The rows of a group lie close to one hidden flat surface of 9 dimensions, which passes through zero. Surfaces can cross.
(in the rows, 128 means zero)
Some rows, each with its group after it:
[134 178 130 120 117 187  83  95 145 114  56 105 117 144 121 157 132 139
 146 145  98]
Z697
[ 74  86 158 218 106 117 111 145 117 135 127 104 145 117  81 164 131 134
 132 110 158]
Z392
[102 105  83 100 135  82  96  90 135 133 136 103 129 124 151  98 114 107
 122 121  99]
Z392
[185 155 111 128 128 109 112 139 142 119  96 133 115 105 103 140 158 150
 102 107 130]
Z8
[138 141  93 101 153  55 135 135 105 125 129 115 108 108 130 133 138 100
 160  87 147]
Z392
[132 131 117 102 135  89 127 105  97 100 124 100  87 150 119 142 136 123
 171  82 109]
Z942
[133 172 172 106 105 177 128  94 122 111  88 138 100 160  93 193 168 146
 182 121 157]
Z942
[120 172 172 118 105 191 157 149 133 148 115 176 138 169 138 149 155 141
 169 146 176]
Z942
[ 93 103 171 158 108 144 194 110 172 105 195 130 133 143  69 141 125 112
  83 122 127]
Z8
[133 121 105  89 133 123  99 118 117 110 117 131 125 175 158  90 121 144
 132 127 104]
Z392
[147  95 103 115 131 104 118 151 127 168 142 173 144  37 141 108 142 146
  79 168 171]
Z942
[181 121 110 112 167 127 135 122 129  80 127  96 109  94 129 112  83 121
  78 145  54]
Z697
[152 160  78  77 157  92 108 115 138 185 121 115 107  93 182 118 119  72
 167 137  97]
Z392
[114 106 130 102 141 115 155  85 140 163 191 113 124 128 159 109  94  89
 137 130  98]
Z392
[131 179 119 112 130 130 148 161 139 155 110 147 111 121 145 154 146  81
 177 135 136]
Z8
[164 106 125 148 127 126  94 187 109 177 109 155 124  63 150 135 144 152
 131 155 135]
Z942
[143  94  95 149 176  37 126 159  80 135 145 107 122  96 145 101 121 104
 133  91 119]
Z392
[ 82 129 128 146  87 173 107 157 165 137 108 124 133 182 150 119 121 116
 151 151  77]
Z697
[135 182 149 119 118 192 126 160 137 113  79 159 133 187 144 131 149 133
 154 151 123]
Z697
[ 83 109 120 120  71 111 127 161 156 176 153 181 142 144 134 124 170 130
 158 126 178]
Z697
[ 86 119 125  87 121 116 204 151 143  90 183 133 113  87 125 142  88  79
 126 157 132]
Z8
[150 134 109  67 168  97 155  83 123 128 154 143 121  74 130 120 128 105
  82 134 147]
Z392
[100  86 168 183  99 203 137 146 149 162 161 133 169 145 164 104  69 152
 109 181 104]
Z8
[145 108 125 122 178  83 131 126  83 159 149 133 129 104 164  97 123 103
 139 124 132]
Z392
[170 136 144 117 132 154 178 142 144 114 152 138 118 137 128 127 108 141
 122 134 106]
Z392
[107 120 137 165  69 145 144 149 186 156 155 126 133 168 119 141 134 133
 155 100 121]
Z8
[ 61 107 125 115 119 113 107 103 114 143 145 117 144 202 170  94 114  99
 180 120 117]
Z8
[134 133 147 147  96 165  88  69 157 127  96 115 116 132  77 170 160 171
 112 117 136]
Z8
[111 129 100 145  98 105  66 129 142 179  89 129 126  94 123 143 170 132
 150 116 152]
Z697
[113 137 102 128 105  75 133 137 157 132 137 114 105 164 111 132 158 106
 166  66 122]
Z8
[110 156 134 110 104 142 116 101 136 140 105 157 141 145 114 146 163 143
 134 126 188]
Z697
[166 107 137 113 192  85 141 113  57 147 156 139 127 103 147 106 135 127
 124 117 156]
Z392
[122 136 119 117 143 100 119  65 123 114 118 111 124  84  82 155 146 129
  89 113 173]
Z942
[150 171  79  48 165  76 171 156 135 104 141 160 116 137 159  80 140  81
 122 120 118]
Z8
[140  89 150 155 115 142  94 121 109 126 110  94  97 113 110 165 122 155
 147 122  85]
Z697
[133 181 114 113 153 119 128  92 139 121 109 135 154 101 103 134 149 121
  87 128 193]
Z942
[ 95 145 108  57 136  75 163 101 116 127 153 146 116 133 129 136 148  97
 164 102 185]
Z942
[105 112 136 144  83 149 118 128 167 166 138 146 130 102 113 147 150 137
 122 142 151]
Z697
[118 171 161 128 131 139 138 121  90 104 103 154 149 203 112 133 161 144
 161  90 202]
Z942
[186 131 108 141 149 107 109 213  99 171 103 151 115  76 169 118 134 122
 162 141 101]
Z942
[113  96 123 119  99 137 130 127 170 175 150 107  93  69 142 154 103  89
 157 161  61]
Z942
[102  57 111 101  76 108 127 130 164 117 185 155 119 119 118 107 139 152
  88 121 131]
Z697
[163 122 126  50 127 131 157  83 141 132 157 133  87  65 131 157 107 136
 129 152 123]
Z697
[147  96 113 152 136  86 139 184  86 114 129 107 109  62 122 157 102 137
 151 123 144]
Z8

New rows. What belongs after each?
[164 162 115 110 151 104 177 151 144 157 144 135 114  87 148 130 119  83
 144 135 117]
Z392
[147 100  87 131 103  85 158 229 121 120 155 143 141 147 181  92  91 159
 162 109 129]
Z8
[125 169 105  88 107 143 125 153 138 104  98 148 127 185 154 114 145 138
 152 128 129]
Z392
[146 135 133 151 156 152 142 144 125 125 123  90 120 123 152 124  80  96
 138 151  62]
Z697
[176 162 152 179 131 180 158 227 131 126 101 149 136 130 136 131 130 140
 130 148 110]
Z392
[ 82 115  92 140 101 133  74 150 151 117 105 115 143 177 162  88 108 128
 139 133  85]
Z392
[149  93 117  91  86 161  42 109 114 113  84 151 114 140 137 124 153 220
 130 146 138]
Z942
[163 103 118 161 112 130  83 149 143 137  98 130 113  63  88 152 160 162
  90 131 123]
Z697
[107 116 156 121 112 138 127  75 126 114 135 138 135  95  77 160 145 165
  86 129 192]
Z942
[149 142 137  83 131 156 137  88 132 105 128 124 107 126 127 150 113 142
 125 143 118]
Z697
[174  89 129 123  99 139 113 192 128 143 118 147  79  84 139 158 142 154
 166 141  82]
Z697
[106 120 106 191 143  86  96 167 110 136 111 107 152 150 135  88 136 111
 130  98 116]
Z697
[142 151 128 128  96 156 107 153 158 205 102 155 114  70 136 175 157 125
 172 161 146]
Z697
[ 86 116 113 102 121 138 115  82 165 115 149 134 155 115 116 106 114 119
  64 164 134]
Z392
[148 154 133 181 109 160 115 179 154 123  80 115 132  98 100 162 137 142
 121 138 112]
Z392
[162 117 164 170 164 116 187 174 100 142 170 145 134 108 129 123 116 117
 126 127 130]
Z392
[105 186 129 112 119 153 137 101 171 140 121 169 177 138 112 120 160 115
  83 137 207]
Z697
[150 147 197 212 129 170 169 170 133 169 130 146 132 113  87 168 161 122
 136 122 145]
Z8
[159 148 109  72 155 105 157 119 119  87 139 146 128 120 131 102 126 127
  88 125 149]
Z697
[ 90 177 126 103  81 152 123 129 156 137 101 138 122 166 131 163 153 118
 188 125 148]
Z392
[ 77 110 102 118  65 123 126 179 177 189 158 170 140 137 156 108 156 104
 161 137 139]
Z697
[109 131 115  89 108 165 116  61 195 139 149 108 126 130 145 118  93 109
 105 161  75]
Z392
[ 53 103 133 162 123 130 104 176  97 109 119 168 188 159 126  82 146 137
  89 155 186]
Z392
[142 165 147  99 154 147 137  88 149 123 119 147 122 138  97 129 164 105
  93 129 130]
Z8
[132  58 153 150 122 110 143 175  85 142 166 150 124 124 137 121 126 154
 149 127 142]
Z942
[149 103 123 190 162  95  91 152  79 151  97 104 131  76 119 132 139 128
 128 118 126]
Z392
[ 99 165 114 142 141 120 113 144 137 208 108 142 140  60 147 155 145  62
 164 163 165]
Z392
[102 167 113  84 119 101 188 123 164 140 160 139 116 106 121 154 137  75
 153 121 160]
Z392
[172 131 124 133 136 154  96 119 135 127  96 114 120 103 131 124 118 148
 106 142  90]
Z392
[150  99 173 149 131 153 180 140 136 118 166 136 102  83  96 164 120 129
 106 142 115]
Z942
[128  94 147 141 139  98 158 171  85 149 164 155 133 103 135 127 139 129
 145 121 167]
Z942
[122  93  65  60 123  71  95  82 152 111 153 131 129  74 130  91 123 131
  64 136 141]
Z942
[211 170 101 132 156 123  93 145 133 145  77 137 123  84 126 119 158 144
  97 123 114]
Z8
[120  84 108 120 132  68 152 159 120 119 180 146 133 127 135  84 124 130
 102 108 137]
Z697
[174 169 110  83 151 102 151 177 106 105 121 191 139 129 131 101 170 136
 103 119 187]
Z697
[131 115 150 139 109 169 116 100 136 117 123 115 126 156 113 147 125 160
 133 123 120]
Z392
[105 178 146  92 137 139 204  96 171 136 169 151 137  86  92 157 134  78
  98 142 183]
Z942
[169 127 107 151 175 120 110 142 104 114  99  61 104 104 152 118  75 102
 134 137  17]
Z697
[110 133 124 147 146 109 194 126 179 155 186 102 122  71 121 134  89  44
 106 144  86]
Z942
[138 172  64  86 146  99  97 123 150 131  97 132 135 112 153  96 142 101
 101 126 130]
Z697
[113 106 124  93 101 111 170  90 154  70 175 107 109 165 100 130 111 141
 110  92 118]
Z392
[ 68 111 112 139 150  74 112 105 104 163 130  81 109 102 138 146 113  47
 178 121  99]
Z8
[111  88 131 144  62 155  59 125 159 151  95 123 105 115 102 168 161 167
 157 134 105]
Z697
[ 83  75 131 111  94 118  91  70 110  86 147 129 146 180 111 109 135 186
 101 107 170]
Z942
[132 142 107  86 141 129 148 107 163 104 145 130 135 122 139 102  99 107
  86 148 105]
Z697
[163 143 162 162 141 132 197 133 154 163 164 109 100  48  89 193 116  97
 130 123 130]
Z392
[115 106 135 169 121  80 147 143 116  95 132 105 126  96  68 158 142 132
 105  93 163]
Z392
[184 136 136 156 140 130  83 158  72 141  61 115  96 108 121 160 162 160
 178 102 118]
Z942
[141 122 127 162 137  83 158 163 113 136 142 103 109 107 117 151 121 108
 163  87 119]
Z392
[122 196  94 104 109 143 114 149 179 142  83 132 129  82 123 155 153 101
 131 154 142]
Z392
[122 147 126 124 129 149 121 183 124 121 102 173 156 162 165  83 135 129
 117 159 134]
Z392
